The first 6 rows are patterns. Each new row is the sum of 2 different patterns, raised or lowered, with some noise. Before adding, each is slid sideways (what falls off one end comes back at the other), maybe read backwards, and multiplied by a number that may be negative. Names go in the order of the patterns.
(in the rows, 128 means zero)
Some rows, each with the names of its patterns after it:
[144 138 111 123 158 141 123 136 117 111 153 136 154 144 120 130 117 100
 109 150 109 141 140 143 136 113 123 113 117 128 145 110 116 133 137  98] : (1)
[ 87 120 148 113 144 125 133 121 102 148 133 123 152 144 105 126 120 143
 118 147 112 161 113 144 143 117 110 139 148 119 111 157 127 143 129 116] : (4)
[ 91 133 140 139 115 149 139 125 153 115 180 140 112 115 153 142 113 124
 116 177 100 137 127  82 124 102  86 128 121 142 116 144 137 131 129 117] : (5)
[160  88 155 116  75 127 124 117 147 167 111 122 120 122 155 143 101 148
 122 139 114 155 134 134  92  95 128 147  66 119 138 130 158 138 183 132] : (2)
[146 126 178 148 120 116 151 142 131 148 149 134 131 132 136 103 148 173
 115 116 134 146 141 155 131 119 109 144 102 142 105 140 125 154 162 123] : (3)
[159  82 140 127 138 117 128 146 163  90 126 151 111 157 122 122 142 143
 164  94 139 111  92 139  99 169 118 106 156 116 132 111 112 134 137 118] : (0)

New rows, each followed by the names of its patterns:
[ 70  53 101 115  69 101 117 110  78 119  96  84  82 103  89  86 116 138
  80  94  99 123 105  76 118  51  86  84 105  43  71  96  99 104 116  75] : (1) (3)
[105 126 148 100 125  99 112 183 145 111 102 120  53 122 144  73 141 134
 174 121 126 131  95 128  55 144 108  94  87 144 115 125 112 122 101 165] : (4) (2)
[189  82 130 122  63 102  96  76 140  91 128 139 102 135  95 102 116  64
 156 144 143 106 130 144  99 162 108 132 161 119 112 130 138 107 124  65] : (5) (0)
[159 153 124 135 100 119 161  89 145 112 129 148 136 107 120 105 170 101
 132 110 136 133 139 100 136 136  98 144  99 134 146 104 109 100 133 107] : (4) (0)
[124 119 125 163 130 185 157 151 162 122 153 169 108 175 162 132 134 116
 156 140 153  82 175 112 152 150 118 136 147 147 132 154 171 136 155 132] : (4) (5)
[109 105 110 111 106 123 104 121 178 111 103 154 128 102 144  69 174  95
 139 105  90 138 149 107  90 104 119 124  74 130 118 138 121 104 174 105] : (5) (0)
[ 76 101  76  79 124  94  59  87 131  70  92 109 101  82  88  85  69  71
  89 113  60  84 126  92 104  76  59  75  86  92  98 116  81 120  89  66] : (1) (3)
[140 104  83 158 128 147 139 133 110 131 130 132 119 143 135 166 120 138
 105  81 142 124 127  80 137 137 142 121 134 124 112 126 145 131 144 117] : (1) (3)
[ 86 155 133 150 104 143 111 146 164 119 170 154  97 109 156 139 126 113
 135 168  74 126 130 102 123 127  81 123 140 157 101 131 151 143 122 145] : (4) (5)
[ 98 135 162  61 116 139 114 133 152 168 135 134 103 131 129  61 137 112
 107 152 170 101 105 127 141 123 135  86 140 135 170 125 135 144 115 104] : (4) (2)
[118 131 162 130 178 181 149 149 129 138 147 140 140 126 181 160 127 145
 135 121 106 134 135 122 166  62 119 133 141 122 122 165 171 163  68 188] : (1) (5)
[158 195 153 175 199 188 156 119 146 167 188 150 143 193 169 195 186 191
 210 205 169 157 174 173 146 165 184 236 105 158 199 119 167 149 128 161] : (5) (3)
[ 90 154  62 129  90   9 112  85  52  88  82  94  82 127 134  97 126  82
  80  93 117  94  61 132  99 101  87  85 156 123  68  80 121 105  75  99] : (5) (3)
[ 99  71 133 129 103 162 169 110 118 144 133 156 147 102 137 143 138 135
 164 129 136  89  82 120 166  61 129 147 142 168 131 174 122 148 100 166] : (1) (2)
[146 108 128 124 102 161 117 148 100 128 125  92  85 174 129 112 126 109
 116 146  84 124  85 144 127 158 150 102 157 102 117 144  91 136 133 171] : (4) (0)
[145 108 151  85 149 130 134 145 116 114 179 102 124 140 105 142 126 136
 167 142 188  88 162 111 101 130  74 181 113 111 113 106 149 122 100 126] : (3) (0)
[129  89 110 101 138  70 144 126  88  83 130 106  99 125 106  61 119 134
 132 118 102 104  82  71  91 121  74 127 127 108  82  96  91  98  68  92] : (1) (3)
[129 157 104 151 118 137 117 107 108 137 149 121  78 124 132 134 111 137
 119 121 113 152 102  94 142 136  99 108 140 115 137  91 120 106 128 191] : (4) (3)
[109 132 121 155 114 155 113 108 105 107 121 142 128 120  85 120 122 121
 121 110 108 115 108 110  98  99 129 128 115  88 139  95 142  85  81 116] : (1) (3)
[132 133 143 129 137 149 147 145 127 165 123 168 170 131 108 139 145 110
 159 149  99 109 172 131 127 124 133 114 124 142 133 128 135 163 113  78] : (1) (3)
[ 76  79 119  93  70  65  79  56  79  85  98  74  90 111  80 126  66  65
 112  37 115  82 120  59  80 107 100  55  32  90  59  97  89  36  87  97] : (5) (3)
[118 169 142 112 165 106 136 123 129 123 121 158 153 138 144 129 166  93
 122 132 120 113 137 134 124 160 138 175 100 180 100 161 132  84 120 135] : (2) (0)
[142 134 119 147 104  99 140  71 109 129 134  98  62 130 113 115  54 117
 103 111 124  84 144  96 119 123 143 110 106 100 104 112 142  75 110 137] : (5) (3)
[115 148 145 122 153 106 126 120 154 149 118 161 145 152 113 152 154 115
 123 139 132 134 166 153 135 113 158 131 145 108 170 111 118 158 156 103] : (1) (4)
[144 167 115 121  99 171  87 122 115 120 140 166 120 122  91 156 113  78
 146  99 169 101 112 166 108  91 101 134 130 110  94 132 121 158 133 108] : (5) (0)
[119 104 146 150  90 138 104 136 118 108 147 105 137 132 109 151 113 118
 123 115 146  90 110  96 126 140 106 135 126 149 105 120 126 147 113 160] : (1) (0)
[104 157 159 116 114 160 118 113 108  96 123  65  90  92 155  67 133 167
 100 103 135  99  67 114 114 110 124 104 104 146  72 131  87 102  78 102] : (1) (2)
[ 76 122 110 136 125 104 155 138 144 115 109 112 146 149 100 150 106 123
 180 121 147 157 134 116 120 138 144 148 132 114 178 160 118 124  96 131] : (5) (2)
[194 126 148 114 140 151 157 140 242 124 133 178 110 166 111 137 131 115
 160 166 163 164 139 217 195 132 172  86 150 124 163 138 143 143  99 156] : (2) (0)
[132 146 109  82 141 131 140 126 149 101 151  96 141  76  96 132 107 123
 119 112 185  96 122 100 140 168 154 117 120 188 100 150 123 137 168 100] : (4) (5)
[146 121 131 126  93 125  92 188 121 144 202 158 124 146 117 125 148 160
 126 180 106 140 171 112 123 143 173 113 119 164 164 179 137 113 145 140] : (4) (2)
[129 113 137 139 148 130 156 105 140 185 137 110 124 160 159 142 159 107
 131 136 120 139 115 123 147 172 154 132 157 107 158 151 125 128 136 156] : (4) (3)
[101 102 116 138  81  41 119  78 109 114  84 100 102 106  75 143 115  94
  85 111  85 103  75 107  97 147 137 118 154  89 118 112  38 105 105 108] : (1) (5)
[190 171 177 171 192 181 169 178 209 111 185 176 171 159 188 198 188 132
 176 177 175 212 177 182 169 210 186 127 171 159 147 194 180 216 189 154] : (1) (0)
[140 106 104 156 122 111 156 102 123  76  94 105 130 106 119 195  85 108
 165 157  83 102  95 123 119 146  73 130  76  78 135 117 136 158 104  77] : (1) (2)
[ 98  99  83 106  85 122  86 137 106 114 121 123 123 113  85 168 141  97
  97  90 107  36 111  89 135  69 129 162 101  97 119  71  86 131 123 122] : (1) (2)
[110 159 155 120 142 164 133 115 108  85 150 118 120 132  91 136 110  71
 127 107 128 109 156 117 119 135 126  66 139 149 119 109 175 152 117 155] : (1) (5)
[ 59 100  90  66 115 124  83 124 108 117  70 119 103 100 107 147 155  89
 137  92 114 118 107 133  96 104  84  78  94 123 114 123  91 121  94 121] : (4) (5)
[184 108 105 142 122 151 149 105 163 134 160 112 117 166 117 149 126 126
 143 151 100 189 111 147 156 120 147 137 126 118 147 132 130 133 121 175] : (4) (0)
[ 91 114 141 163 140 116 137 143 107 104 133 115 134 126 121 104 131 129
 127 121 158 149  99 142 153 161  97 137 115 119 102 151 158 121 133 163] : (4) (3)
[140 164 134 116 141 155 145 152  85 133 142 138 139 149 124 171 101 143
 100 144 186 134 112 146 119 157 164  92 142  94 169 112 120 132 106 110] : (3) (0)
[122  77 100 101 106 111 105 111  91  42 100 111 118  87  69 129  83 150
  70 149  81 124 135 123  79  83 101 127 100 126  66  91 145 142 112  89] : (4) (3)
[120 130 201  77 154 136  80 127 137 102 132 138 129 105 164 147 164 149
 113  98 129 122 128 137 139 155 146 172 134 171 137 104 115 156 164 103] : (1) (5)
[117 132 125  95 130  79 110 168 125 138 112 109  82 112  97  74 116 119
 139 103 110 133  73 118  80 109  98 139  94 120 103  96  88 124 100 113] : (1) (4)
[182 203 187 196 162 160 174 221 160 190 167 231 215 174 218 153 177 170
 142 166 174 189 180 157 194 192 157 123 214 163 156 173 156 183 166 183] : (5) (3)
[151 172 109 103 153  91 134 103 105 146 130 167 111 128  84 104 141  90
 148 136  85 130 121 126  75  95 126 115 124 159  56 121  91 112 117 121] : (1) (0)
[130 171 221  99 152 153 157 182 125 141 123 156 145 116 131 108 102 164
 122 197 129 100 146 167 157  95 124 137 154 130 186 109 149 143 159 114] : (3) (0)
[100 147 137 146  87 165  99  83 123 124 142 140  98 121 142 115 140 200
 138  90 197  86 109  89 113  66 113 115 128 190 118 103 154 132 103 132] : (1) (2)
[136  99  64 136 111  84  87 127 126 131 137 119  86 154 115 133 128 107
  93 120 114 171 122 127 112 138  78 106 124  71 151 116 167  99 123 133] : (2) (3)
[197 134 151 160  99 138 130 139 168 185 155 147 143 132 181 167 124 160
 166 138 137 174 155 126 113 124 146 171 116 126 151 129 159 164 187 160] : (1) (2)
[105 123 121 142 103 101 172 133  69 107 154 151 149 119 141 123 156 191
 123 147 188 155 121 157 131 136 118 147 123 143 136 143 144 116 150 135] : (4) (5)
[152 108 161 103 119 111 106 150 100 147 120 146 126 100 108  72 121 101
  65 122 100 135 137 111 114 118 127 106  98 106 162 100 120 134 119 128] : (5) (0)
[162 168 115 133 142 134 140 143 146 147 141 165 125 118 129 173 102 123
 147 126 123 107 137 140 143 144 144 146 152 129  80 188 140 165 200 132] : (1) (5)
[ 92 113  85  73 108  60 149  86  93 147  99 122 112 121 140  77 112 128
 120 128 127 139 133 119 137  94 112 104  88 111  88 123 104 132 135  96] : (5) (0)
[139 166 128 144 122 167  89 133 153  87 144 115 106 131 107 162 138 146
 165 155 123 126 107 152 137 161 105 170 125 144 165 120 156 153 137 116] : (4) (5)
[105 121  98 146  94 135 101 105 140 163 119  63 142  88 128 112 115 159
  97 107 123 127 114 142 124 131  98 139  96 139  86 164 129 111 167 142] : (4) (5)
[123 119 110 116 135 118 134 118 146 144  89 142 104 143 104 125 138 139
 143 127  89 166 152 124 132  99 131  74 137  76 167  98 114 168 134 120] : (4) (2)
[126  90 160 169 116  81 155 140 139  80 151  96 145 153 142 110 156 103
 185 100 128 151  71 151  80 121  96  76 173 159 122 107 125 149  97 145] : (3) (0)
[147 128 107 136 158 161 114 133 131  89 151  81 180 104 102 163 134 125
 109 129 151 118 126 144  93 149 155 146 105 148 139 157  96 138 169 105] : (4) (0)
[182 169 120 123 169 176 120 116 123 189 112 156 121 169 131 106 149 145
 138 122  94 122 143 146 144 168 149 107 161  75 116  90  89 114 148 105] : (5) (2)
[ 90  59 135  92  97  65 166 123  69  96  59 118  52  68  44 147  67  98
 156 106  89  95  70  57  75 102 133  77  49  80 120  77 106  79  87  46] : (2) (3)
[116 185 123 147  90 190 131  90 126 120 108 153 147 126 131 169 146 158
 184 115 141 147  95 135 156 152 131  78 119 155 136  37 131 117 138 141] : (5) (2)
[138 141 148 127 154 113 107 101 158 160 100  95 115 181  68 135 123  57
  97 107  72 105 102 127  94 143 141 134 130  91 100 102 107 128 111 135] : (1) (5)
[140 138 137 131 103 116 114 146 151 158 129 118 100 148 134 115 122 135
 142  95 125 165 132 117 130 153 138 155  84 142 109 119 184 127 172 191] : (1) (5)
[199 179 132 198 125 185 152 157 134 100 193 136 175 144 133 194 141 156
 172 139 155 146 176 168 151 146 191 122 160 164 170 151 148 147 121 134] : (3) (0)
[135 129 142 150 173 133  88 156  81 102  69 115  95 148 107 126 167 111
 104 144 148 101 125  63 126 121 131  88 133 113  97 135  91 147 122  84] : (5) (2)
[134 131 135 136  93 162  92 140 108 100 109 130  79 129 131 124 104 136
 143 123 118 136  92 137 137 125  87 133 148 105 149 114 164 125  92 134] : (4) (5)
[ 97 101 134 110 111  76 171 118  73 128  99 143 126 129  95  88 168 119
 125 143 125 159  77 158 125 116 120 134 129 136  98 126 155  94 165 124] : (4) (0)
[ 93 168 139  91 147 138 124 128 136 159 112 150 177 119 125 133 169  97
 155 128 141 140 135 146  91 129 119 108 124 102 127 131 146 145 146 104] : (4) (3)
[121 115 136 123 106 103 161 151 114 122 179 127 118 106 108 103  81 148
 108 160  89 132 150 131 129 117 105 104 144 123 108 138  71 118 129 116] : (4) (2)
[156 109 123 107 138 135 173 145 119 156 112 154 119 119 146 125 128 147
 133 126 177 131 134 123 137 127 169 112 131 131 134 123 153 128 116 123] : (1) (4)
[ 95 107  92  56 121 114  93  73 114 127 142  33 119 121  95 161 103 114
 144 114 132  56 122  73  67 112  80 147 120  79 123  80 113  75  78 105] : (5) (0)
[146 147 146 140 119 165 144 143 158 147 200 108 155 159 143 169 135 162
 135 147 114 157 106 161 131 162 138 156 147 117 109 197 153 106 162 129] : (3) (0)
[134 145 138 120 165 131 117 143 155 145 132 119 102 123 163 142 159 144
 131 156 104 126 138 133 149 165 141 147 158 134 122 160 123 171 150 148] : (1) (4)
[156 140 163 166 119 196 186 144 235 176 157 160 194 212 164 177 189 219
 151 194 191 167 210 189 192 190 189 131 149 169 162 196 201 154 189 163] : (1) (5)
[137 119  86 132 119 116 117 159  99 107 164 114  85 122 123 116 143 154
 170  84 155 104 127 134 149 148 124 102 145 116  83 169 119 161 123 129] : (4) (0)
[ 91 171 101 148 142 126 128 120 116  89 113 104 108 149 152 114 111 100
 139  86 112 148  94 131  52 107 108 140  99  90 124 134 142  67 131 121] : (4) (5)
[116 120 126 150 108 170 170 135  99 148 120 125 107 100 162 140 164 134
 155 104 161 164 139 111 164 119 134 159 173  87 126 173 154 142 158 132] : (1) (3)
[141 140 144 137 182 154 169 167 163 174 149 149 140 140 137 186 185 118
 141 193 129 148 160 154 146 131 168 141 113 157 162 152 118 169 135 159] : (4) (3)
[120 124  75  80  53 123  95 120 148 118 144  45 121 117  73 102  97 130
 123 113 105 112  64 154  98 104  88 138  89  81  86 143  85  71 122  72] : (1) (0)
[161 108 141 156 151 134 164 134 157 158 120 155 123 177 190 131 176 104
 153 145 147 152 103 162 104 153 156 108 125 156 156 146 142 120 164 150] : (3) (0)
[ 91  99 106  92 108  65  76 131 109  23  78 122  76 115 109 124 113  90
  49 140 103  24  83 113  92 128  85 107  79  87 134 126 137 116 113  90] : (5) (2)
[165 119 128 163 111 150 132 113 168 152 168 117 114 144 162  97 150 124
 126 147 128 139 133 153 146 139 121 178  95 126 110 108 149  73 152 159] : (3) (0)
[201 137 136 165 179 168 165 168 190 172 188 120 163 174 158 152 157 194
 172 142 163 119 154 154 150 162 168 148 170 181 128 193 150 179 143 158] : (5) (0)
[162 149 170 138 203 178 135 178 141 155 125 191 153 145 162 149 150 193
 103 155 187 164 156 178 119 198 137 159 165 136 190 171 114 158 138 193] : (4) (0)
[120 137 139 109 136 106  55 111 131 145 105 161 110 118 163 120 156 121
 124 128 126 159  97 134 105 175  94 134 103  96 136 100  87 142  95 130] : (4) (5)
[118 151 157  74 104 155 123 137 146 102 145 128 170  90 135  85 111 152
  87 162 135  78 141 120 123 120  89 147 127  82 145  87 144 124 152  98] : (4) (0)
[113 154 160 144 159 173 183 142 138 168 132 204 170 123 172 170 108 135
 179 121 190 124 220 156 181 158 152 132 110 156 175 113 126 191 134 181] : (2) (0)
[140 107 148 158 141 118 165 113 174 137 127 160 155 130 118 124 176 132
 112 136 143 122 142 126  85 103 145 105 152 164 137 153 109 143 156 111] : (5) (0)
[109 140 111  98 126 116 108 115 136  99  86 143 104 115 129 151 109  93
 140 102 112 133 131 129  78 120 111 110  88 124 132 122 127 120 127 125] : (4) (3)
